The rows come from 5 hidden closed curves, with some noise, and rows from the same curve form a group. Each curve winds through 8 dimensions. The rows are also pushed far along 5 directions, which tell nothing about the answers.
In the rows, 128 means zero.
Known rows, each followed by its group:
[127 140 150 118  90 158 107 145 121 160 121 182 129  88 136 169 117 166
 112 114 187] => reso
[115 131 138 134 110 138 123 127 116 140 110 150 138 102 143 129 100 154
 152 111 139] => rik
[107 127 107  94 117 122 151 151 120  90 123 117 150 111  74 127 133  46
  44 142 138] => dos
[133 106 134 142 127 118 115 115 119 125 138 106 133 155 111 135 126 110
 125 157 109] => rik
[ 96 133 107 143 117 110 151 124 174 110 116 103 106 129 127 129 111 123
 146 152  64] => dos
[141 118 115 123 162 103 172  93 107 105 154  77 140 173 159  92 127 128
 167 126  64] => reso
[ 69 158 106  76  73 153 147 143 161 112 122 140 167  82  92 182 130 107
  63 117 169] => dos
[144 135 119 105 111 124 103  98 150 116  97 118 171 110 105 153 185  88
  55 127 131] => dos
[156 118 151 181 128 123 135  98 116 142 123 123 112 144 168 114 116 161
 181 128  99] => rik
[112 145 129 122 113 140 107 146 173 135 115 131 122 112 114 131 155 137
 115 111 131] => rik
[128 104 118 161 194  87 155 105 133  85 117 107  86 129 127  65  55  58
 125 187 105] => reso
[155 103 153 177 150 120  42 114 128 149  93 148 110 137  96 144 128 110
 125 163 169] => veg
[124 129 151 171 114 135 106 136  78 136 108 161 128 123 111 128  97 139
 145 116 192] => dos
[135 127 140 165 126 114  85 111 139 140  97 132 111 144 117 151 131 141
 153 147 123] => dos
[109 129 133 105 132 134 113 145  28 128 117 177 167 115 102 149  72 133
 139 107 227] => reso
[116 117 127 130 120 127 136 108 126 117 118 122 144 123 118 148 104 110
 129 150 118] => dos
[131 151 121 132 100 121 150 120 134 131 138 123 132 133 156 135 163 153
 118 104 115] => luri
[146 130 132 128 145 122 103 111 126 123 110 108 143 152 119 108 160 138
 146 116 110] => rik
[153 104 130 148 145 119  56 105  87 129 103 130 157 147  99 113 142 113
 129 143 149] => veg
[130 155 114  93 145 116 163 140  61 103 102 135 147 155  99 131 126 133
 150 109 158] => luri
[160 140 130  98 113 124 158 115  78 136 138 134 149 139 166 152 140 179
 143 105 102] => luri
[102 167 136  89  72 164 171 153 155 142 170 137 132 117 141 166 156 175
  98  87 153] => veg
[ 76 120 125 168 135 122  85 140 197 130 140 134  84 110 111 108  86 102
 115 164 153] => luri
[166 120 146 124 108 133  31 105 130 160 112 135 175 134 105 163 216 119
  68 115 169] => reso
[123 118 133 137 115 134 125 103 151 139 151 123 125 129 152 142 115 145
 131 147 114] => reso
[150 106 134 147 170 133 129 112 112 137 143 131 124 138 157  98 109 129
 169 129 141] => dos
[131 110 134 164 118 129 115 109 152 124 119 107 129 127 124 119 133 114
 134 139  90] => luri
[149 133 141 157 121 107 109  91 148 143 156 100 112 152 179 130 148 189
 151 116  62] => reso
[ 99 129 116 123 127 123 104 134 176 134 139 137 109 105 134 127 111 121
 106 152 133] => dos
[136 118 127 129 106 132 170 108 167 122 149 100 121 108 166 138 129 129
 114 137  43] => luri
[135 128 117 121 153  97 114 108 123 108 108 114 126 143 116 107 125 109
 115 154 108] => luri
[131 123 138 132 151 111 110 116 147 117 153  99 117 142 125 107 136 110
  96 130 120] => reso
[ 96 131 149 129 108 147 174 155  79 140 147 160 113  93 170 120  29 196
 195 103 126] => luri
[132 147 119 100 110 131 176  95 126 127 144 116 151 136 177 142 133 179
 155 112  93] => veg
[157 138 134 116 103 146 150 136 115 147 118 141 130 132 148 151 157 173
 152 113 104] => reso
[110 116 124 167 157 106 150 142 123 106 117 107  94 128 140  48  75 123
 188 129  68] => luri
[166 105 147 164 166  93  52 133  73 135  95 146 114 159  78 129 134  79
 105 156 182] => dos
[147 114 152 146 126 129 102 124  88 153 139 130 132 151 148 118 129 174
 174 114 113] => veg
[139 138 148 128 131 116 141 121 105 135 112 123 131 146 135 145 132 144
 157 106 125] => veg
[157 126 149 162 151 121  82 131 106 165 121 177 101 127 150 129 120 145
 139 127 200] => rik
[136 140 130 135 133 109 143 114 133 119 124 128 114 115 149 125 119 126
 106 122 122] => reso
[171 126 152 174 114 119 107 105 162 140 131  97  95 162 139 136 178 156
 126 137  63] => reso
[138 126 127 147 122 123 124 132 110 127 120 130 128 115 144 105 128 144
 143 105 100] => veg
[130 142 108  81 133 132 195 113 133 100 135  75 153 152 147 106 152 155
 168 105  34] => rik
[121 126 167 196 108 155  56 131 195 179 142 172  79  90 150 133 117 161
 115 126 198] => dos
[136 128 119 137 135 105 143 119  92 128 140 128 122 141 164 127 107 156
 161 125  98] => luri
[138 125 135 157  94 126  76 112 157 150 120 118 123 135 137 163 157 178
 150 130  66] => luri
[105 140 119 129 107 131 152 116 149 118 110 139 133  91 137 154 101 126
 121 128 130] => veg
[149 120 150 119 117 140 140 144  96 140 141 126 131 135 135 131 134 150
 141 109 105] => veg
[138 115 112 125 135 136 162 146 109 125 123 132 135 130 125 123 136  92
 138 134 130] => rik
[155 116 134 134 106 133 127 142 134 124 123 106 129 125 111 133 173 109
  97 121  72] => veg
[118 173 132  89  75 159 168 138 163 135 127 152 140  97 127 202 168 146
  73  91 177] => dos
[136 137 105 113 153  98 118 132  85 123  97 144 135 151 117 132 133 118
 145 139 152] => rik
[123 109 115 158 163 107 152 127 201 120 166  90  66 140 161  76 117 103
 137 165  53] => reso
[122 130 128 118 105 140 117 121  85 134 120 133 168 136 121 150 127 162
 162 110 134] => veg
[124 120 143 182  66 135  79 123 216 135 125 104 106 112 103 146 185 106
  53 150  82] => dos
[164 124 133  86 109 146 150 115  95 132 150 100 167 169 129 160 178 160
 138 119  87] => rik
[125 151 107  71 138 114 178 119  81 103 120 122 152 145 136 126 113 151
 148 124 110] => luri
[147 153 118  56  89 156 180 119  86 143 161 142 176 140 167 200 160 200
 137  96 131] => veg
[123 105 147 177  91 137  81 122 176 136 128 116 117 114 102 135 141 101
  83 156 113] => dos
[115 129 127  92 133 144 134 145 121 140 145 162 139  99 134 139 104 115
 104 128 191] => reso
[109 122 144 155 151 106 107 119 142 121 151 120  96 116 142  97  77 127
 117 130 128] => reso
[146 117  98 127 162  98 135 117  71 109 104 130 136 154 128 120 106 116
 165 157 107] => reso
[ 96 126 125 126 149 127 116 172  94 124  94 172 117 107  85 112  75  88
 132 138 210] => rik
[134 117 136 172 177 119 111 135 133 138 130 139  87 137 143  76  99 128
 176 132 152] => rik
[121 131  91  68 174 117 166 134  62  96 143 121 168 152 118  88 114 103
 136 120 155] => veg
[101 116 117 132 128 124 110 120 159 111 111 114 133 104 112 122 101 105
 121 147  98] => luri
[113 120 149 171 118 117  99 117 162 123 129 106 112 118 120 112 121 116
 110 125 106] => rik
[109 143 133  89 106 154 149 162 189 132 156 137 108  87 123 146 138 114
  56 123 142] => luri
[119 138 154 161  97 128 101 129 162 140 117 120 118 121 120 131 155 136
 113 103 123] => veg
[137 112 119 116 141 146 112 143  84 150 130 155 153 140 130 130 127 140
 174 125 164] => rik
[ 93 150 101  88 147 100 184 130 118  89 119 114 127 128 124 114  87 110
 131 135 108] => rik
[184 132  94  97 146  92 141  94 111  89 105  71 174 185  96 128 238  66
  72 134  77] => luri
[103 112 129 163 155 128 110 128 114 133 118 142 121 113 146  79  64 146
 202 123 138] => dos
[146 107 149 137 160 124 138 148  49 130 129 139 123 138 130  93  82 132
 174 118 140] => veg

New rows. What belongs after each?
[116 134 153 119 108 169 111 153 159 154 131 157 115  96 124 154 116 166
 133 113 158] => luri
[107 138 137 155 113 135 124 120 145 131 134 141 119 120 125 133 113 129
 113 126 179] => veg
[154 140 142 101 136 144 142 117 117 148 125 154 139 121 150 168 136 154
 134 105 173] => dos
[122 134 151 181 118 126  91 164 137 164 138 152  69 126 150 116 112 190
 172 108 123] => luri
[153 127 141 139 134 121 116 151  99 151 121 154 102 143 135 131 132 148
 147 129 142] => rik
[123 126 130 141 138 121  94 129 137 122  94 123 130 133  94 109 137 107
 129 136 133] => rik
[144 112 134 162 116 130 108 113 136 138 111 130 137 133 116 142 156  91
 108 144 146] => reso
[114 119 117 114 140 125 136 149 113 124 149 115 134 132 132 108 120 128
 149 114 100] => rik
[120 135 137 125 127 129 100 118 103 133 104 152 138 118 124 144  98 159
 152 124 156] => luri
[117 139 109 115 105 140 147 121 165 125 154 127 140 111 139 143 153 116
  82 125 140] => dos
[123 125 110 132 140 121 144 152 133 113 116 124 105 137 102 120 123  98
 129 154 114] => reso
[128 118 132 127 118 136 109 130 163 137 140  98 138 137 126 114 169 126
 124 120  84] => reso
[116 134 123 138 129 129 145 117 124 110 121 134 133 121 115 125 109 100
 108 134 172] => veg
[122 103 118 183 140  99  75 108 195 129 141 112  86 134 125 112 129  80
  87 190 110] => dos
[ 68 123  90 145 122 120 177 145 166 101 150  97 104 125 145  86  80 132
 184 145  44] => dos
[164 123 137 175 130 128  56 122 143 142  99 147 109 122 111 118 163 131
 106 139 149] => veg
[152 121 104  76 157 113 144 129  91 109 125 116 164 141 112 136 158  85
 103 127 120] => dos
[ 91 140 111 123 129 135 203 129 116  93 126 135 128 100 136 114  58 113
 140 128 152] => veg
[154 117 134 171 163  99  99 103  40 148  97 167 127 161 155 119  85 162
 214 139 173] => rik
[127 122 146 218 135  96  95 108 182 142 131 126  57 111 176  96  97 146
 142 140  87] => reso
[155 126 135 120 158 116 122 123 128 125 146 110 118 161 121 116 160 112
 106 131 138] => reso
[123 113 134  90 133 156 126 139 143 121 137 131 158 105  80 157 136  59
  58 136 189] => dos
[106 129 133 141 140 117 103 131 151 124  97 140 108 116 101 134 100 108
 124 151 151] => dos
[126 113 112 137 132 135 157 115 174 118 158  97 125 124 147 109 139 103
 120 140  84] => dos
[120 137 113 117 104 116 126 128 129 130 142 122 137 127 142 146 145 146
 117 120  95] => luri
[150 115 125 144 131 126  62 114 195 144 112 111 125 151  97 131 209  87
  86 161 123] => reso
[118 120 137 155 131 121  51 125 169 140 124 125 106 130 108 120 132 134
 119 150 126] => reso
[140 133 140 136 134 116 136 136  83 130 107 150 116 127 132 130 100 138
 143 125 146] => dos
[135 120 138 119 132 140 114 143 124 133 124 125 144 128 106 114 159  95
 107 112 152] => reso
[157 121 116 149 153 101  90 138  88 145  96 150 115 163 124 123 148 128
 167 146 140] => rik
[147  98 118 131 150 136  95 133 116 144 125 132 142 146 118 116 150 106
 147 148 137] => rik
[142 131 136 121 143 120 100  99 102 135 142 125 149 154 136 137 136 156
 139 117 156] => rik
[108 132  90 132 114 117 193 113 182 109 167  93 108 131 175 118 128 131
 135 148  44] => dos
[131 121 103 120 118 133 159 125 142 120 161 117 126 118 157 123 129 133
 117 139  80] => veg
[ 92 144 147 136  95 149 202 129 146 124 153 124 111  92 169 126  70 169
 156  97 105] => rik
[144 124 111  87 144 119 132 128 126 118 125 119 152 125 118 142 159  90
  91 126 118] => dos
[141 131 135 119 138 126 145 154 100 139 127 148 108 133 136 127 120 136
 140 127 138] => rik
[130 130 117 122 143 123 169 128  96 131 125 153 122 129 157 130  91 135
 162 138 149] => rik
[ 75 140 138 145 140 130 132 159 180 116 115 155  73  75 108 113  54  97
  99 143 183] => luri
[165 125 125 123  88 147 137 101 136 162 155 111 152 171 169 175 198 187
 165 126  74] => reso
[131 123  94 105 123 129 142 126 144 110 154 107 144 125 131 117 156 107
  89 139  92] => veg
[131  91 122 179 145 103  92 131 129 113 128 102 112 137 103  77 124  66
 109 163  96] => dos
[130 120 119 107 135 143 135 143 137 128 141 122 135 130 118 140 143 122
 132 124 119] => luri
[117 141 146 137 101 132 121 134 145 129 108 132 114 129  99 152 129 129
 109 139 140] => rik
[152 120  90  92 153 100 177  95 139  76  98  75 157 140 110 126 162  55
  94 156  44] => veg
[159 128 124 177 148  90  46 113  85 143  91 137 126 183 106 127 169 140
 160 137 151] => dos
[130 124 128 137 118 124  94 116 118 136 113 127 140 131 127 146 128 161
 158 126 101] => luri
[109 132  84  97 127 132 208 126 161 100 129 103 144 107 157 109 130 100
 140 126  63] => rik
[131 138 116 128 112 144 117 111 130 156 124 149 146 140 155 157 147 180
 179 122 146] => rik
[ 96 137 102 127 112 127 124 125 193 126 131 117 130 121 130 136 152 114
 117 134 116] => reso
[171 113 139 173 155  90  97 110 108 129  98 119 102 154 132 105 137 117
 140 150  93] => dos
[ 76 140 150 179  74 154  79 134 219 153 116 162 104  48 138 137 101 143
  95 113 166] => dos
[ 63 142 136 139 109 149 165 190 109 148 130 191  84  84 149 125  23 171
 195 117 181] => rik
[162 127 137 147 132 135 104 126  76 143 123 172 131 118 130 138 124 135
 110 121 204] => veg
[148 114 134 151 124 118  21 109 130 148 101 136 155 130  96 150 177 114
  92 131 156] => luri
[113 118 157 195 117 144  74 149 142 181 150 157  80 125 175 104  90 223
 223 113 121] => luri
[169 113 154 143 152 108  48 114  55 155 101 153 153 154 117 144 144 137
 146 115 178] => veg
[164 133 118  87 159 125 145 142  72 120 112 128 156 146 117 118 166 118
 132  97 133] => dos
[126 133 139 170 109 116  65 121 172 144 122 117  93 135 132 131 142 182
 145 135  74] => reso
[128 120 132  93 115 138 149 132 129 120 145 100 148 130 123 124 143 119
 110 123  83] => veg
[149 137 131 126 145 129 132 117 120 129 103 143 133 114 142 130 134 133
 137 106 147] => luri
[140 119 136 163 155 125 109 132 121 138 129 141  96 143 128  98 114 127
 147 141 161] => dos
[117 142 128 106  94 165 188 143 127 138 157 132 140 124 151 164 132 171
 158  92 125] => dos
[125 115 136 120 122 128 151 135 118 118 135 116 122 115 136 114  96 128
 129 135  78] => luri
[134 118 115 124 148 113 152 153 120 117 116 122 105 142 117 106 123  95
 137 155  95] => rik
[ 87 132 104 115 161 120 148 134 120  99  99 142 142 108  96 101  85  56
 117 139 199] => reso
[104 128 146 155 132 115 105 127 135 130 119 136 106 104 141 100  77 143
 143 124 126] => rik
[148 149 128 138 133 120  92 148  47 170 100 189 128 158 145 152 135 206
 212  98 190] => rik
[ 72 139 155 183 100 141 112 135 185 148 136 165  84  58 165 105  53 157
 128 115 172] => veg
[128 109 113 107 118 147 175 134 158 122 157  90 131 137 144 117 144 126
 149 143  37] => rik
[139 137  94  66 119 129 154 134 157 102 131  94 155 141  92 167 204  80
  59 137  91] => veg
[ 91 134 119 111 104 128 200 139 162  94 153  99 103 122 122 133  90 111
 103 157  70] => luri
[165 136 139  85 100 133  89 123  86 132 104 129 171 154  77 197 191 140
  87 125 133] => luri
[ 90 133 130 106 100 144 151 145  81 125 135 139 158 119 121 147  88 157
 161 104 139] => rik
[ 92 125 143 144 132 139  96 140 169 142 115 152 101  91 123 126  76 133
 144 139 156] => dos
[ 98 144 111  73 101 159 170 143 179 115 114 134 152  93 100 153 149  80
  69 135 158] => reso
[138 130 143 133 140 124 136 116 127 127 151 106 126 154 136 117 144 134
 131 114 126] => reso
[110 113 140 176 121 132  71 124 104 144 114 151 131 120 123 122  84 154
 175 130 157] => veg
